The first 9 rows are patterns. Each new row is the sum of 2 different patterns, raised or lowered, with some noise. Before adding, each is slid sideways (what falls off one end comes back at the other) and multiplied by a number that may be negative. Names go in the order of the patterns.
In the rows, 128 means zero.
Known rows, each followed by the names of its patterns:
[109 147 144 154 149 117 142  99 149 119 125 123 108 126 159  97 138 142
 158 158 103 128 130 100 137  94 158 131  95 110 131 113 112 147 146 139
 119 154 140 120 154 125 108 128 152 149 121  99] | (4)
[150 149 120 150 145 159 154 140 126 162 111 116 146 153 112  98 101 113
  94 151 140 102 135 162  99 161 128  99 116 147 127 159 148 156 146 157
 145 130 161 108 153 129 120 125 140 162 104 126] | (2)
[138 107  94 136 144 101 140 143 113 155 112 143 108 150 152 116 156 160
  95 126 107 108 121 125 122 128 124 109 157 116 135 104 105 120 138 123
 131 105 133 112  94 143 155 158 116 124 113 143] | (0)
[145 143 128 142  99 127 155 116 150 122 126 126 136 159 162 138 137 129
 115 114 131 149 129 120 141 152 104 111  95 112 145 161 115 141 120 111
 133 130 133 141 134 141 142 156 129 100 132 141] | (8)
[118 135  99  97 144 128 127 124 134 129 101 146 137  95 142 162 101 106
 147 151 158  94 145 158 138  96 141 117 160 117  97 149 162 115 118 104
  96 154 128 153 145 129 147 120  98  99 132 121] | (3)
[106 105 126 136 143 142  98 161 162 144 144 117 141 113 116 156 161 119
 142 134 162 125 130 146 118 150 106 134 122 115 103 111 101 137 143 151
 149 109 146 155 127  95 160  97 157 139 152 112] | (6)
[149 105 162 145  99 159 139 135 160 106  94 134 146 135 135 119 155 100
 148  94 123  97 129 141 119 106 130 142 151 146 114 135  97 111 131 139
 132 113 149 114 109 103 152 123 120 127 134 102] | (5)
[131  95 109 157 135 157 159 146 101 111 138 147 131 143 109 103  98  99
 134 156 141 146 150 113 136 104 130 110 153  96 116 162 101 158 152 136
 105  94 139 134 158 161  96 112 109 106 107 138] | (7)
[136 134 133 155 148  94 110 111 140 119  94 132 121 159 131 109 108 123
 103 118 129  99 129 120 111 137 123  97 109 145 118  94 112 145 104 148
 100 124 108 126 111  96 152 156 137 129 136 144] | (1)

New rows. What belongs after each?
[178 159 171 177 164 184 119 174 164 196 188 182 156 166 171 184 159 186
 191 149 149 139 167 170 193 155 145 195 187 166 147 197 151 156 192 126
 164 143 180 136 132 169 131 128 182 154 199 189] | (0) (1)
[112 107  86  99  75  88 110  87  83  98 108  86  90 113  96  92  97 124
  74  97 119 105 126  94  92 111  93  72 100  90 111  90  79 101 130  85
  96  73  70 108 102 110 108  86 110  85  64  90] | (0) (3)
[170 181 180 169 182 145 182 148 130 167 193 150 110 135 163 134 153 177
 111 176 178 141 174 161 151 118 140 139 171 158 157 156 166 158 128 158
 159 183 162 133 152 185 170 134 119 165 181 158] | (2) (1)
[137 166 104 143 197 159 176 154 162 137 144 165 173 155 131 161 164 163
 167 167 132 165 130 169 139 150 156 123 106 128 167 165 175 122 150 182
 173 116 154 146 157 141 175 114 144 117 162 134] | (0) (6)
[146 137 118 132 186 137  93 172 174 135 169  95 121 107 120 132 120 143
 150 191 124 151 128 112 160 176 118 140 120 146 119 110 177 141 154 160
 121  92 176 167 102  87 114 185  99 118 140 157] | (0) (3)
[151 122 114 143 111 152 144 128 119 117 118 121 129 145 123 109 154 133
 117 142 132 122 108 107 154 132 107 128 143 133 129 112 139 136 126 101
 134 128 131 130 108 113 118 125 134 127 121 145] | (3) (6)
[132 162 149 153 155 164 148 146 143 157 166 133 134 171 115 137 167 158
 118 111 131 152 133 145 139 110 134 171 116 183 129 131 138 158 154 165
 136 181 149 152 133 124 180 131 157 161 133 164] | (4) (2)
[151 191 170 160 127 154 171 131 158 176 153 180 199 132 181 147 136 156
 163 166 197 191 177 176 183 167 179 199 142 176 163 161 156 168 197 137
 156 194 166 139 190 185 170 165 153 180 172 135] | (2) (3)
[127 169 156 120 170  97 108 142 140 127 143 105 112 130 158 127 143 122
 130 105 117 131 131 112 103 126  94 119 152 143 116  96 145 123 125 132
 153 132 115  92 106 112 118 115 137 153 118 126] | (2) (7)
[ 96 119 118 127  95 139  96 130 141  63 145 111 101 124  94 102  88 114
 124 122  89 140  93 140  96 107  75 127  98  84  97 122  99  97  97  79
  80  95  97  85 115 131  67 142  89  63  73 134] | (2) (5)
[146 149 156 158 108 145 117 120 127 149 151 148 114 142 138 166 169 149
 159 139 110 137 114 139 152 120 149 141 146 117 170 156 124 153 132 130
 131 167 162 125 136 131 127 158 138 142 164 161] | (4) (7)
[ 91 134 123 138 115 131 114 106 142  98 107 126 146 115 111  97 100 124
 140 120 141  87 112 109 111 100 107  93 112 131 131  80 116 120 140 120
 111 102 135  96 139  88 127 120 103 101 107  90] | (4) (5)
[121 139 144 155 142 179 132 160 164 137 164 140 175 188 162 140 142 139
 169 146 151 184 127 164 122 140 126 144 151 124 134 176 159 159 151 129
 157 117 162 154 139 164 123 173 143 141 127 146] | (8) (5)
[139 170 121 162 164 160 156 163  99 135 150 142 101 151 124 140 166 141
 146 167 178 110  88 159 146 116 110 143 117 123  90 100 165 163 128 149
 165 160 117 167 143 166 178 195 128 157 177 137] | (2) (1)
[104 101 134  75  81 110  97 120 109 140 109  77  63 113 108 127  74 122
 106  86 126  94 136 114 121 133 144 144 138  88 101  98 102 138  95  95
 100 144  98 136  98  99  89 126 139 153 133 110] | (8) (6)
[155 172 178 175 154 141 172 152 150 189 146 140 191 156 140 164 186 162
 117 154 126 174 156 181 165 167 171 129 131 137 134 161 149 166 158 135
 104 141 177 176 180 138 161 183 140 156 113 141] | (8) (1)
[114 155 160 141 147 161 137 160 150 182 140 145 155 164 156 168 138 140
 165 186 181 141 137 119 158 168 180 173 135 179 122 157 132 167 148 133
 151 181 114 174 150 199 188 117 174 164 137 183] | (4) (5)
[143 159 173 163 180 162 153 173 152 145 146 180 132 144 199 123 194 156
 153 153 113 160 157 162 197 152 140 131 135 137 169 143 149 131 199 166
 196 180 165 141 155 162 165 145 160 150 133 150] | (5) (7)
[137 125 113 127 132 116 151 159 135 160 127 138 138 166 146 122 162 156
 106 116 163 143 158 116 138 166 161 114 136 119 171 149 127 145 158 114
 120 128 105 181 127 167 156 145 169 137  96 136] | (4) (3)
[186 141 162 191 176 160 172 185 160 127 141 154 150 145 143 145 157 192
 161 132 135 160 163 165 147 132 142 142 156 156 176 127 153 172 155 150
 150 150 166 165 132 138 129 174 149 139 191 171] | (4) (1)
[ 91 151 117 141  95  91 125 109 140 167  73 113 114 122 123 109 120  95
  84 147 101 162 146 109  85 107 116 123 133 142 113  93 113 105 116 158
 126 119 135 124 138  95 101  90 152 106 128 159] | (4) (7)
[138 122 123 118 111 124 147  95 124 158 158 157 108 134 149 108 139  91
 147 142 121 121 144 126 118 157 140 139 132 141 140 142 156 117 122 148
 153 132 139 100 133 141 149 146 150 141 125  95] | (4) (1)
[155  79  64 119  83  86  89  94 144 147  95 114 111  95 137  82 117  90
 159 129 129  82  80 134 142 129 113  77 105  96 121 127 120 101  81 102
 148  61 129 137 157 112  91 116 111  78 140  59] | (4) (5)
[126 135 106 124 121 147 107  87 119 112 131 108 111 116  79  93 120  84
 129 111 118 116 103 141 148 115  98 125  82 112 117 137  99  91 105 125
  94 102  91  80 138 151 106 127  95 101 103 103] | (8) (6)
[140 159  90 122 104 107 134 135 160 133 110  92 119 139 137 116 146 141
 113 135 133 157 110 132 124 131 132 165 134 116 104 114 135 129 128 150
 170 106 137 103 114 102 150 143 162 131 135 107] | (6) (7)
[ 83 124  71 132 119 109  85 105 111 122 120 134 101  86 139 121  96 133
  82 114 115 107 111 125  84 104  94 115  89 100 116  84 130  81 109 109
 102  87  80 107 113 103 108 121  85 108 103  92] | (2) (6)
[ 85 106 121 144 124 115 146 102 138 142 141 134 110 166 148 135 116 121
 117 129 120 123 123 147  82 147 166 110 130 142 158 155 154 188 139 131
 165 128  95 149 109 151 159 138 126 154  89 104] | (2) (8)
[131 150 153 144 181 130 136 153 166 188 161 163 170 151 122 141 144 181
 143 127 168 183 122 127 109 117 173 176 148 165 140 142 148 135 138 161
 148 154 163 157 134 131 150 158 160 163 148 147] | (8) (3)
[ 98 134 140 124  93 100 119 100 120 116  84 151  61 111 150  87  85  83
  87 134 160 124  74  95  92 106  73 141  93 121 104 154 116 115 138 142
  92  88  95 105 123 113 127 110  89  83 109 141] | (5) (7)
[132 117  99 136  90  95 110 121 114  92  95  89  83 150 118  88  97 140
  93 151 112  95 103 126 124 137 131 146 122 138 141 122 130  96 152 119
  91 120 108 155  90 120 131 139 120 117 108 134] | (2) (1)
[153 138 148 116 125 176 160 133 155 173 144 122 171 131 145 137 138 124
 141 174 127 111 121 135 125 132 142 147 146 113 109 158 143 140 135 141
 175 133 151 100 149 157 137 154 143 133 132 170] | (7) (1)
[ 86  69  90  94  83  82  86  90  97  74 109 106  91  66 113 115 126 116
 124  74  89 113 100  69 125  88  90 106  91  87  98  81  77  72  92  91
  79  88  85 105  73 101  92 105  81  79 103  88] | (2) (0)
[148 172 124 161 133 152 193 162 160 167 151 135 185 110 114 128 133 153
 136 169 149 143 114 164 149 155 119 141 169 142 154 126 181 139 154 152
 165 165 183 131 155 143 129 161 151 149 174 196] | (2) (6)
[152 169 207 146 143 179 166 138 172 187 198 180 163 156 186 151 160 190
 197 141 118 129 136 117 188 167 144 165 200 120 205 166 115 160 163 147
 185 189 201 171 184 161 146 206 147 192 169 162] | (2) (7)
[151 162 159 147 174 124 151 109 127 170 164 146 138 138 122 138 126 133
 134 153 165 172 183 129 128 167 152 132 178 119 177 123 158 155 114 144
 135 144 151 159 147 197 176 162 155 120 138 134] | (8) (6)
[160 188 138 182 200 180 105 110 146 170 169 148 133 136 169 139 119 143
 151 105 130 177 134 176 170 152 141 137 133 152 173 157 108 120 147 108
 177 151 160 149 169 126 129 159 183 149 174 137] | (7) (1)
[129 138 165 126 145 160 152 134 150 158 185 174 103 135 105 142 136 121
 151 126 188 136 112 107 157 117 129 144 123 126 153 110 176 152  95 150
 167 140 138 112 133 126 176 125 145 119 162 108] | (5) (1)
[145 110 142 163  96 141 141 151 105 129 159 136 152 160 115 100 129 128
 135 121 140 110 115 155 163 142 181 121  94 142 116 141 130 120 135 140
 101  90 133 153 153 127 177 102 169 114 161 115] | (5) (7)
[141 173 143 164 156 126 104 107 157 163 155 125 136 126 132 133 157 130
 167 149 129 188 154 138 139 128 178 147 169 190 143 167 200 114 151 141
 119 143 172 157 128 150 160 186 118 174 104 150] | (0) (1)
[113 139 130 137  89 124  84 127  76  99 129  88 146 118 142  84  94 136
 128 136 125 112 110  89  89 109 114 112  72  87 136 128 120 159 146  86
  90 141 160 145 146 131  85  89 117 121 121 153] | (2) (7)
[125  62 116  80  90 108  50  58  83  68 110 131 108  84  72  92 110  68
  92 109 135 133 132  82  57 116  98 105 105  79  84 101  81 111  95  83
  65  94 134  80  93  92  99  83  87 131 100  67] | (8) (5)
[139 106 146 133 144 117 106 128 122 136 127 126 106 153 149 141 129 124
 130 103 128 160 165 116 136 127 158 131 122 124 127 151 102 138 132 113
 127 113 120 126 150 155 137 130 156 131 128  97] | (0) (6)
[121 132 164 148 147 172 136 156 172 186 174 136 188 163 130 130 170 156
 145 126 147 166 144 117 150 157 156 162 164 196 175 160 193 140 153 192
 156 139 195 150 162 164 172 153 172 143 141 144] | (2) (8)
[ 95 132  93 118  99 112 103 119 105 100 138 147 120 100 121 132 128 126
 118 139 112  90 116  96 132 103  90 115 114 151 133 107 105 111  91  99
 115 105 115 106 110 131  96  84  83 116 116 110] | (8) (1)
[189 123 180 126 178 167 123 128 171 152 153 153 114 155 124 156 157 131
 145 164 178 127 162 168 160 150 172 141 147 143 168 126 163 141 119 160
 148 129 116 141 178 159 124 111 166 129 132 120] | (3) (5)
[ 76  48 112 114  50 112 127  65 103  92 119  96  92 124 101 123 101  73
  86  95  71  69 105 108  86  86  64  99  98  99  90  85  87 113  84  79
  57 101  76  59 111  99 101  92  89  80 105 105] | (0) (3)
[110 167 151 184 158 158 145 157 174 118 146 109 150 146 122 144 156 151
  92 143 151 154 107 161 153 156 170 133 149 166 125 133 172 172 139 104
 103 107  92 174 137  95 144 192  89 188 118 102] | (2) (6)
[115 117 116 104 144 102 145 102 127  91 140 136  97 126 105 113 130 144
 132 117 101  95 104 144 133 124 144 125 105 106 152 129 101 116 107  90
 121 123 149 126  96 136 118 135 153 126 119 121] | (5) (7)
[168 137 109 106 128 174 116 138 189 137 149 123 110 188 151 146 147 161
 142  92  97 134 104 112 125 100 130 147 107  91 141 154 175 140 121 146
 102 118 116 115 178 128 144 158 145 150 159 102] | (4) (1)
[104 155 169 139 164 173 173 107  97 144 145 157 152 113 126 127 105 112
 176 158 133 118 168 174 159 168 131 122 145 164 159 164 160 129 147 122
 129 161 154 155 179 171 119 155 152 156 117 177] | (7) (1)
[117 126  93 117 146 113 111 141 109 124 147 142  87 120  84 102 119 144
 150  91 137 123 110 151 122 142 123 124 133 140 133 141 105 139 100 101
 120 128 146  98 111 114 102 113 124 119 145 126] | (6) (7)
[104  85  99 109 106  96 116  82 105  95  96  91 105 115 120  89  83  75
  89 106 132 105  96 112 105  94 105 127 109  74  82 107  86  94 112 124
  86  80 108  97  95  95 127 107 123 124 107  86] | (4) (8)
